The rows are grouped in 4 different ways at once. Each group adds its own fixed numbers to the row, and there is some noise. The rows also spread widely along 13 directions, which tell nothing about the answers.
Known rows, each followed by its group in each grouping:
[.07,-.05,.08,.06,-.05,-.03,-.02,-.02,.01,-.01,.08,.00,.18,.01,.06,-.01,.13,.08,-.03,.06,-.14,-.08,-.05,.16,-.03,.10,.15,.05,.09,.04,.09,.16,-.03,.07,.16,.00,-.21,.06,-.19,-.05,-.03,-.06,.05]	K z500 z865 z626
[-.18,.02,.13,-.12,-.10,.27,-.10,-.19,-.04,.10,.06,.19,.02,-.19,.04,-.15,-.02,.10,-.18,-.08,-.18,-.14,-.07,.21,.09,.20,-.17,.05,-.03,-.02,-.01,.18,.09,-.06,.08,-.21,-.12,.02,-.03,-.19,.01,.08,.04]	H z553 z483 z507
[-.06,-.01,.12,.02,-.01,-.13,-.11,-.01,.02,.13,.02,-.07,-.05,-.05,-.05,-.06,.06,-.01,-.03,-.05,-.05,-.04,-.21,.05,-.13,-.11,-.06,.03,.01,-.12,.02,.12,.06,-.02,-.06,.09,-.07,.02,.01,.01,.16,-.09,.14]	N z553 z858 z276
[-.17,.17,.10,-.01,.08,.22,.18,.08,-.02,.21,.06,-.17,.01,-.02,-.05,-.23,-.01,.05,-.21,-.17,.15,.14,-.15,.11,.04,-.16,-.19,-.02,-.05,.10,.06,.16,-.04,-.15,-.02,.18,-.17,-.14,.24,.13,.23,-.03,-.11]	K z203 z865 z282
[-.10,-.10,.11,-.13,.03,.16,.02,-.03,.03,.20,-.05,.13,.17,-.06,-.07,-.11,.21,.17,.03,-.04,.08,-.03,-.16,.11,.06,-.07,.12,-.17,.05,-.06,-.14,.14,.10,-.18,.00,.07,-.25,-.26,.12,-.06,.03,-.06,.06]	R z775 z483 z282
[-.10,.10,-.04,.06,-.17,-.11,-.12,.03,.08,-.11,.04,.17,-.04,.00,.17,.08,.18,.07,.02,.09,-.19,-.23,-.12,-.08,.11,.19,.05,.14,.27,.02,-.12,.04,.11,.00,.05,-.12,-.06,.14,-.23,.12,-.09,.03,.22]	R z203 z589 z507
[-.04,.16,-.17,-.03,-.06,-.06,-.05,.04,.04,.19,.05,.17,-.05,.06,.01,.02,.18,.09,-.10,.04,.16,.04,-.09,.06,.09,-.10,-.13,.03,.17,.02,-.29,-.08,.12,.05,.33,.19,-.18,-.15,-.04,.25,-.05,.00,.10]	H z500 z498 z276
[-.06,-.05,.03,.10,.02,.13,.07,.06,.04,-.01,.09,.03,.15,-.04,.03,-.01,.13,.19,.03,.01,-.05,-.01,-.10,.13,.04,-.04,.09,-.06,.09,-.01,-.03,.20,.03,-.05,.05,.05,-.27,-.03,.00,.01,.09,-.12,-.07]	N z775 z589 z626
[.00,.19,-.06,-.10,.02,.25,.18,-.04,.04,.14,.11,.09,.09,-.03,-.02,-.12,-.06,-.07,-.14,-.10,.16,.08,.04,.14,.11,-.09,-.04,-.04,.13,.05,-.04,.12,-.02,.15,.14,-.06,-.16,-.12,.08,.11,.09,.10,-.07]	K z553 z858 z276
[.17,.21,.06,-.23,.04,-.08,-.16,-.17,.22,.27,.03,.08,.09,-.02,.11,-.01,-.01,.01,-.20,.01,.04,.02,-.16,.14,.07,-.18,-.05,-.06,.04,.04,-.05,.06,.10,.18,.05,.04,-.08,-.08,.04,-.02,-.05,.06,-.10]	N z775 z498 z282
[.10,.06,.00,-.04,.06,.09,.20,.02,.13,-.04,.06,-.02,.20,.04,.06,-.04,.03,-.01,.03,.03,.09,.02,-.05,.09,.13,-.09,.14,-.08,.18,.17,-.03,.19,.04,.11,.04,.08,-.22,-.09,-.01,.07,-.03,.00,-.10]	N z553 z858 z282
[-.12,.16,-.03,.05,-.07,.14,.10,.00,-.06,.06,-.13,.07,-.13,-.08,.01,.10,.09,.16,-.09,-.08,.02,-.16,-.07,-.01,-.02,.16,-.17,-.02,.22,.06,.00,.02,.03,.04,-.05,-.02,.08,.16,.00,.15,.19,.03,.20]	R z500 z865 z507
[.00,.07,.25,-.24,-.03,-.13,-.11,-.08,.17,.12,.05,-.01,.04,-.01,.04,-.19,-.04,-.24,.03,.01,-.03,-.08,-.25,.00,.07,-.13,.10,.15,.05,-.01,-.06,.13,.12,-.03,-.07,-.10,-.13,-.13,-.04,-.09,-.13,.07,.09]	N z203 z498 z276
[.11,.11,.04,-.16,.12,-.09,.02,.04,.13,.13,-.10,.01,.25,.11,.05,-.04,.33,.06,-.07,.06,.19,.02,-.19,-.06,.14,-.13,.32,-.15,.13,.23,-.11,.01,.05,-.08,.05,.29,-.16,-.25,.09,.14,-.19,-.06,.05]	N z203 z589 z507
[-.10,.20,.01,.01,-.05,-.01,.04,.09,.00,.06,.02,-.01,.00,.10,.08,-.10,.13,-.04,-.10,.01,.09,-.02,-.15,-.05,.13,.02,.06,.08,.13,.15,-.05,.06,-.01,-.09,.07,.08,-.10,-.09,.00,.20,-.04,.07,.12]	K z203 z483 z626
[-.02,.09,.00,-.14,-.06,-.06,-.02,.02,.00,.15,.05,.06,.20,.02,-.11,-.30,.27,-.22,-.11,-.07,.10,.01,-.12,.03,-.07,.06,.26,.11,.04,.16,-.06,.17,-.04,-.14,.12,.01,-.16,-.20,-.05,.16,.02,.03,.17]	H z203 z865 z276
[-.06,.02,.09,.05,.02,.06,.01,.04,-.04,.02,-.01,-.07,-.01,-.16,.00,-.05,.04,.14,-.08,-.05,.03,.00,-.14,.12,-.10,.00,-.16,.06,.03,.12,-.03,.16,-.02,.04,.07,.15,-.09,.11,-.07,.13,.11,-.11,.01]	K z203 z865 z276
[-.01,-.01,-.11,-.12,-.10,.13,.09,-.10,-.07,.13,-.03,.26,.22,.04,-.11,-.06,.40,.12,-.07,.07,.13,-.04,.01,.13,.03,.14,.16,-.16,.15,.11,-.23,.08,.09,-.08,.33,.08,-.25,-.22,-.08,.01,-.13,-.04,.18]	H z203 z498 z276
[.05,.05,.17,-.10,.06,.10,.13,.01,.06,.05,.03,-.12,.16,-.01,.08,-.19,-.03,-.06,-.06,.02,.08,.04,-.10,.13,.12,-.06,.11,.03,.02,.20,.06,.21,-.04,.03,.01,.11,-.17,-.14,.01,.02,-.06,.04,-.11]	K z775 z483 z507
[-.06,.04,.08,.12,.03,.08,.05,.08,-.04,-.02,.02,-.10,.15,.00,.03,-.04,.17,.14,-.07,-.08,-.06,-.04,-.11,.05,-.04,.09,.14,-.02,.09,.10,.16,.16,-.08,-.09,-.05,.03,-.10,.10,.01,.11,.17,-.09,.04]	N z203 z865 z626
[.00,.08,-.05,.00,-.06,-.09,-.12,-.04,.09,.14,.03,.07,.18,.05,.03,.06,.29,.15,-.05,.00,-.06,-.05,-.14,.09,-.03,-.04,.15,-.13,.08,-.07,-.01,.08,.04,-.08,.03,.08,-.18,-.04,.01,.04,.13,-.11,.10]	R z775 z865 z276
[.10,.04,.16,.00,-.07,-.02,.05,-.10,-.11,-.03,-.12,-.07,-.08,-.13,-.02,-.06,-.06,-.11,-.14,.05,-.05,-.16,-.10,.13,-.19,.28,-.07,.12,.09,.27,.19,.27,-.06,.20,-.06,-.03,.14,.25,-.24,-.03,.03,.10,.13]	N z775 z858 z626
[.09,.02,.12,-.03,-.03,-.11,-.13,.00,.10,-.07,.09,-.02,.23,-.07,.12,-.12,.08,-.08,-.04,.01,-.17,-.12,-.15,.10,-.04,.12,.28,.16,.07,.14,.12,.26,-.08,.05,-.05,-.14,-.12,.10,-.20,.05,.02,.02,.02]	R z775 z865 z626
[.11,.14,-.11,.13,-.04,-.05,.03,-.04,.12,.10,.22,-.05,-.01,-.07,-.06,.00,-.15,-.16,.01,-.02,-.05,.04,.00,.25,-.18,-.17,-.12,.08,.08,-.10,.14,.24,-.02,.40,.02,-.02,-.08,.18,-.10,.06,.33,.05,-.06]	N z553 z483 z626
[-.15,-.05,.05,.09,-.11,.04,.01,.03,-.05,-.05,-.11,.12,-.02,.00,.03,.16,.25,.27,.13,.01,-.11,-.20,-.14,-.08,.02,.14,.03,-.06,.24,-.10,-.08,.00,.12,-.15,.01,-.02,-.11,.09,-.07,.02,.04,-.13,.28]	N z500 z865 z276
[.22,.05,.02,-.15,-.07,-.34,-.14,-.08,.20,.22,.11,-.05,.14,.01,-.07,-.10,.03,-.27,.04,.08,.02,.06,-.14,.20,-.18,-.23,.12,.10,.00,-.01,-.03,.19,.04,.24,.11,.16,-.20,-.10,-.17,-.03,.01,.00,.04]	H z775 z865 z276
[.04,.01,.05,-.04,.02,.13,.11,-.04,-.10,.25,.01,-.01,.05,-.08,-.13,-.14,-.01,.00,-.19,-.05,.11,.06,.01,.22,-.13,-.02,-.11,.03,-.01,.05,.05,.16,-.06,.17,.21,.10,-.12,-.06,-.04,-.01,.06,.02,.03]	K z553 z865 z626
[-.05,.03,.10,-.02,-.14,.10,-.06,-.15,.12,-.04,.13,.13,.13,-.01,.17,.03,.05,.10,.04,.04,-.28,-.18,-.05,.14,.18,.10,.09,-.03,.15,-.15,.05,.14,.13,-.02,-.01,-.29,-.19,.07,-.08,-.22,-.03,.00,.00]	N z775 z498 z507
[-.05,-.13,.13,.02,-.01,-.12,-.24,.09,.06,.11,.05,.09,.12,-.11,.00,-.05,.18,.09,.11,-.09,-.10,-.10,-.14,-.03,-.06,-.08,.22,.08,.13,-.28,-.05,.03,.01,-.06,-.02,-.12,-.12,-.04,-.05,.10,.07,-.13,.17]	K z775 z865 z507
[-.25,.12,.02,.12,-.02,.21,-.15,.02,-.07,.04,.11,.11,-.11,-.19,.05,-.08,-.01,.17,-.22,-.20,-.10,-.06,-.08,.07,.04,.10,-.25,.12,.11,-.06,.00,.07,-.02,-.01,.04,-.15,.02,.17,.02,.20,.23,-.03,-.01]	N z203 z858 z507
[-.16,-.01,.12,.02,.09,.28,.04,.08,.00,-.19,-.02,.05,-.01,-.27,.11,-.02,-.06,.24,.00,-.10,.04,-.10,-.16,.03,.15,.08,-.15,.07,.18,.22,-.16,.15,.04,.02,-.04,-.02,-.04,.14,-.04,.19,.02,-.06,-.09]	N z203 z858 z507
[-.02,.16,.00,-.13,-.06,.07,.04,-.06,.11,.05,.02,.10,-.01,-.13,.04,-.09,-.05,-.07,-.05,.00,.05,-.09,-.15,.12,.03,.03,-.08,.10,.11,.17,-.14,.21,.07,.12,-.02,-.11,-.06,.01,-.09,.07,.04,.12,.01]	R z775 z498 z626
[-.07,-.28,.35,.13,.00,.17,.20,.09,-.21,-.05,.04,-.15,.00,-.03,-.06,-.20,-.10,-.06,.09,.00,-.11,-.08,.05,.13,-.08,.11,.09,.14,.11,-.13,.26,.24,-.10,.03,-.02,-.14,-.12,.05,-.14,-.13,.04,.00,.11]	R z203 z498 z626
[.08,.21,.07,.11,.00,-.05,.13,.04,.00,-.11,.04,-.25,.05,-.02,.09,-.18,.02,-.12,-.20,.01,-.03,-.03,-.13,.11,-.12,.17,.01,.15,.05,.40,.25,.28,-.11,.06,-.09,.08,.05,.21,-.11,.20,.18,.03,-.03]	N z500 z498 z507

New rows, each followed by its group in each grouping:
[.27,.04,-.03,-.05,.01,-.16,-.03,-.08,.20,.10,.05,.05,.26,.04,.01,.11,.15,-.03,.09,.10,.02,-.03,-.06,.13,-.07,-.15,.29,-.13,.17,-.03,.02,.14,.05,.25,.01,.03,-.15,-.03,-.09,-.01,.03,-.03,.02]	N z775 z498 z626
[.08,-.08,.11,-.01,.02,.15,.15,-.11,-.06,.00,-.04,-.01,.17,-.08,-.11,-.06,.13,.04,-.02,-.02,-.01,-.08,-.03,.18,-.13,.12,.12,-.15,.11,.12,.12,.28,-.01,.09,-.04,.03,-.09,.05,-.06,-.09,.10,-.06,.06]	N z203 z858 z282
[-.03,.15,-.01,.06,.00,.22,.09,-.04,-.01,.03,.16,-.04,.06,-.08,.06,-.13,-.08,.05,-.25,-.06,-.06,.06,.01,.29,.03,.05,-.16,.03,.00,.16,.12,.25,-.06,.09,.11,.03,-.15,.07,.00,.04,.18,.03,-.20]	H z775 z589 z507
[-.02,-.25,.27,.08,.06,.20,.26,.11,-.06,-.31,-.05,-.15,.09,-.16,.05,-.08,-.06,.10,.27,.09,-.01,-.10,-.08,.10,.05,.10,.09,.08,.16,.25,.02,.30,.01,.07,-.07,.09,-.17,.10,-.19,-.01,-.11,-.09,-.05]	N z203 z483 z507
[.00,.04,.16,-.09,.00,.03,-.07,-.10,.11,.03,-.01,.08,.01,-.16,.03,.02,-.02,.01,.03,-.04,-.11,-.17,-.13,.03,.00,.00,.02,.03,.15,-.05,.02,.14,.08,.12,-.14,-.15,-.02,.13,-.04,-.07,.03,.01,.08]	N z203 z589 z507
[.00,.09,.07,-.04,.06,.07,.02,.07,.04,.09,.10,.04,.13,-.04,.00,-.19,.05,-.09,-.12,-.07,.03,.00,-.09,.05,.01,-.01,.15,.11,.10,.08,.02,.15,-.06,.01,.07,-.08,-.16,-.07,.00,.14,.06,.06,.01]	K z500 z589 z626
[-.09,.05,-.03,.15,-.05,-.11,.07,.16,-.02,.08,.05,-.05,-.08,.08,-.10,-.07,.16,-.06,.08,-.02,.08,.00,-.13,-.03,-.09,-.10,.01,.09,.18,-.08,-.05,.04,.03,-.05,.04,.11,-.11,-.05,-.02,.25,.20,-.08,.20]	N z500 z498 z276
[.03,-.01,.06,-.06,.01,-.23,-.23,.05,.09,.15,-.07,.08,-.08,-.11,-.02,.00,.09,.01,.01,.00,.03,-.09,-.21,-.03,-.10,-.10,.00,.11,.12,-.07,-.16,.03,.07,.09,.00,.10,-.02,-.01,-.07,.15,.00,-.03,.18]	H z775 z589 z507
[-.07,-.22,.28,-.15,.10,.25,.03,.04,.03,-.02,.05,.11,.19,-.19,.05,-.18,-.05,.10,.12,-.02,.01,-.07,-.10,.11,.17,-.03,.15,.08,.12,.00,-.16,.17,.04,.00,.05,-.17,-.27,-.14,-.06,-.07,-.17,-.01,-.06]	R z203 z498 z626
[.17,.01,-.01,.00,.00,.06,.11,-.04,.13,-.06,.06,.01,.25,-.10,.01,.01,.03,-.01,.10,.02,-.03,-.06,-.04,.20,-.07,.02,.22,-.02,.16,.14,.06,.29,-.03,.24,.00,-.07,-.17,.10,-.16,.01,.09,-.03,-.08]	N z775 z865 z626
[.11,-.01,.04,.06,-.04,.04,.09,-.10,-.05,-.06,-.01,-.01,.21,-.01,.01,.03,.22,.12,-.07,.09,-.10,-.11,-.05,.22,-.12,.22,.15,-.11,.08,.18,.12,.25,-.02,.04,.05,.06,-.13,.11,-.14,-.08,.08,-.04,.08]	H z500 z498 z626
[.11,-.17,.12,.03,-.02,-.07,-.04,.04,-.05,.03,-.02,.09,.13,-.01,-.05,-.03,.14,-.03,.13,.07,-.03,-.13,-.03,.03,-.08,.10,.27,.08,.21,-.04,.04,.10,-.02,.13,.11,-.04,-.11,.00,-.22,.02,-.09,-.01,.21]	N z500 z483 z626
[.05,.08,.02,-.20,-.12,-.17,-.25,-.15,.29,.13,.18,.20,.21,-.09,.03,-.05,.05,-.16,.09,.02,-.13,-.11,-.19,.12,.03,-.12,.16,.12,.09,-.10,-.17,.17,.16,.13,.07,-.18,-.24,-.05,-.17,-.13,-.09,.03,.05]	N z203 z865 z626
[-.12,.05,-.08,-.08,-.11,-.03,-.08,.09,.07,.18,-.02,.25,-.06,-.01,-.02,-.01,.13,.02,.07,-.01,.14,-.06,-.12,-.09,.13,-.07,.01,.13,.25,-.09,-.33,-.08,.13,.02,.22,-.05,-.14,-.17,-.08,.19,-.14,.04,.19]	N z775 z865 z626
[.02,.06,.06,-.21,-.13,-.07,.12,.04,.03,.15,-.07,.08,-.01,.15,.04,-.12,.03,-.20,.04,.11,.16,-.04,-.02,-.05,.23,.00,.10,.17,.22,.12,-.16,-.02,.08,.04,.24,.05,-.15,-.28,-.15,.03,-.38,.18,.18]	H z775 z865 z507
[.04,.00,.10,-.03,.00,-.03,.11,.06,.02,.12,-.09,-.04,-.20,-.03,-.03,.09,-.19,-.04,.15,.00,.12,-.02,-.03,.00,-.02,-.18,-.15,.08,.23,-.12,-.02,.00,.04,.27,.01,.05,-.02,.03,-.06,.09,.02,.05,.11]	H z775 z865 z276
[.03,-.12,-.05,.06,-.10,.00,-.01,-.01,-.13,.07,.00,.18,.15,-.02,-.11,-.08,.33,.09,-.04,.09,.02,-.08,-.01,.14,-.12,.20,.15,.00,.09,.06,-.09,.14,.00,.03,.31,.07,-.19,-.08,-.22,.03,-.08,-.05,.23]	K z553 z483 z626
[.08,.12,.05,-.10,.02,-.07,.01,-.08,.23,-.01,-.01,.02,.14,-.05,.05,.01,.10,-.02,.03,.01,-.08,-.13,-.20,.03,-.03,-.05,.14,-.08,.12,.09,.01,.23,.10,.04,-.18,-.04,-.11,.06,.00,-.02,.10,-.01,.04]	N z553 z589 z282
[.13,-.02,.06,-.06,.12,.13,.00,-.07,-.10,.23,-.07,.10,.21,-.09,-.16,-.10,.25,.13,-.22,-.08,.11,.02,-.03,.16,-.20,.05,.14,-.14,.05,.09,.07,.12,-.07,.06,.15,.12,-.09,-.07,.04,.08,.12,-.08,.07]	N z500 z589 z276
[.01,-.05,-.05,.17,-.04,-.09,.00,.18,.06,-.05,.17,-.01,.06,.06,.08,-.04,.08,.04,.13,.08,-.01,.03,-.04,.08,.06,-.10,.09,.11,.20,-.05,-.06,.11,-.01,.09,.17,.10,-.25,-.04,-.17,.22,.00,-.08,-.01]	K z775 z483 z282
[-.09,.07,.21,.00,.05,.11,-.08,.04,.04,.01,.22,-.10,.06,-.09,.17,-.30,-.15,-.02,-.22,-.06,-.11,.04,-.15,.16,.15,-.01,-.12,.27,-.04,.14,.08,.17,-.03,-.03,.10,-.05,-.17,.01,-.03,.07,.00,.03,-.21]	N z500 z498 z507
[-.09,-.01,.10,.04,-.05,-.05,-.17,.07,-.15,.21,-.02,.10,-.07,.00,-.04,-.17,.17,.03,-.19,-.08,.01,-.06,-.05,-.04,-.05,.12,.04,.15,.13,-.13,.04,-.04,-.05,-.10,.11,-.08,.03,-.06,-.03,.21,.04,.02,.26]	H z775 z498 z507
[.01,-.04,.10,-.09,-.06,-.15,-.14,-.06,.09,.15,-.01,.08,-.03,-.11,-.06,-.01,.05,-.04,.11,.06,-.02,-.12,-.22,.09,-.09,-.08,-.04,.09,.06,-.05,-.15,.12,.14,.11,.05,.08,-.12,-.02,-.14,-.08,-.03,.00,.16]	N z500 z483 z626
[.01,.06,.07,-.02,-.09,.10,.10,-.12,.05,-.01,-.01,.07,.15,.05,.08,.02,.17,.08,-.01,.02,-.13,-.17,-.06,.05,.07,.17,.17,-.13,.18,.02,.11,.17,.07,-.08,-.10,-.18,-.10,.03,-.02,-.11,.03,.01,.08]	N z775 z498 z282
[-.17,.03,.03,.10,-.08,.00,-.10,.04,.05,-.15,.06,.06,.07,-.03,.14,.07,.20,.19,.08,.01,-.19,-.18,-.21,.01,.08,.12,.10,.00,.13,.02,-.05,.16,.08,-.17,-.07,-.04,-.15,.12,-.07,.05,.07,-.08,.11]	H z203 z483 z626
[.11,.03,.02,.10,.04,.02,.23,.13,.03,-.07,.06,-.16,.07,.00,.00,-.15,-.03,-.16,.03,.04,.09,.05,.00,.10,-.03,-.03,.13,.12,.16,.22,.10,.24,-.10,.20,.02,.10,-.12,.02,-.12,.19,.06,.02,-.08]	N z775 z589 z507
[-.01,.07,-.03,.02,-.18,-.15,.02,.01,.09,.05,.16,.05,-.03,.14,.02,-.05,.05,-.17,.11,.11,-.04,-.02,-.05,.05,.08,-.10,.02,.14,.20,-.11,-.10,.06,.12,.09,.20,-.01,-.22,-.07,-.19,.02,-.10,.03,.12]	N z203 z498 z276
[.01,-.01,.19,-.01,.00,-.02,-.17,-.11,-.01,.05,-.02,-.01,.06,-.12,.07,-.03,.09,.12,-.09,.00,-.15,-.12,-.16,.11,-.06,.11,.02,.02,.02,.04,.11,.13,.02,.02,-.04,.04,-.02,.12,-.08,-.07,.00,-.05,.07]	N z203 z483 z507
[-.04,-.12,.15,-.11,.04,.37,-.06,-.19,-.07,.10,-.17,.26,.03,-.29,.01,.16,.05,.47,-.07,-.03,-.01,-.17,-.09,.20,.04,.15,-.17,-.21,.08,.01,-.12,.09,.12,.08,.07,-.03,-.06,.09,.01,-.17,-.04,-.06,.02]	N z775 z483 z626
[.01,-.04,.03,-.18,.03,-.03,-.22,-.02,.04,.37,-.05,.26,.08,-.14,-.14,-.09,.16,.09,-.09,-.13,.12,-.03,-.10,.01,-.11,-.12,.02,.00,.11,-.19,-.19,-.04,.06,.08,.14,-.04,-.10,-.16,.02,.13,.04,-.03,.19]	R z553 z865 z282
[.01,-.06,.04,.04,-.02,-.04,.05,.02,.09,.01,.08,-.07,.18,-.06,-.05,-.06,.12,.00,.14,.00,-.05,-.03,-.10,.16,-.09,-.10,.14,.00,.08,-.02,.00,.23,.03,.07,-.03,.10,-.22,-.01,-.10,.00,.13,-.11,.02]	R z203 z865 z507
[-.12,-.04,-.04,.22,-.05,.04,-.04,.04,-.01,-.02,.11,.04,-.05,-.16,-.02,.09,.10,.26,.07,-.04,-.09,-.07,-.07,.16,-.10,-.06,-.19,-.02,.14,-.20,-.08,.11,.07,.09,.04,.03,-.11,.17,-.06,.09,.26,-.17,.04]	K z203 z498 z507
[.06,-.01,-.05,-.15,-.10,.10,-.09,-.14,.07,.08,.00,.34,.12,-.24,-.04,-.02,.09,.05,.00,.02,.01,-.16,-.05,.18,-.04,.14,.03,.04,.18,.05,-.25,.18,.08,.21,.15,-.22,-.09,.03,-.22,.00,-.04,.07,.10]	R z775 z498 z626
[.13,.00,.04,-.14,-.08,-.09,.16,-.07,.15,.05,-.05,.02,.08,-.01,-.05,-.04,.07,-.18,.19,.13,.10,-.09,-.11,.08,-.01,-.07,.14,.01,.18,.11,-.14,.18,.13,.15,-.01,.04,-.12,-.12,-.14,-.05,-.11,.04,.11]	N z775 z498 z507
[.13,-.14,.08,-.02,-.03,.05,.14,-.03,-.05,-.07,.00,.00,.13,-.17,-.12,-.22,.07,-.13,.05,.07,.07,-.07,-.01,.20,-.17,.16,.11,.15,.11,.29,-.05,.31,-.02,.21,.15,.02,-.10,.04,-.30,.04,-.08,.00,.05]	N z203 z498 z507
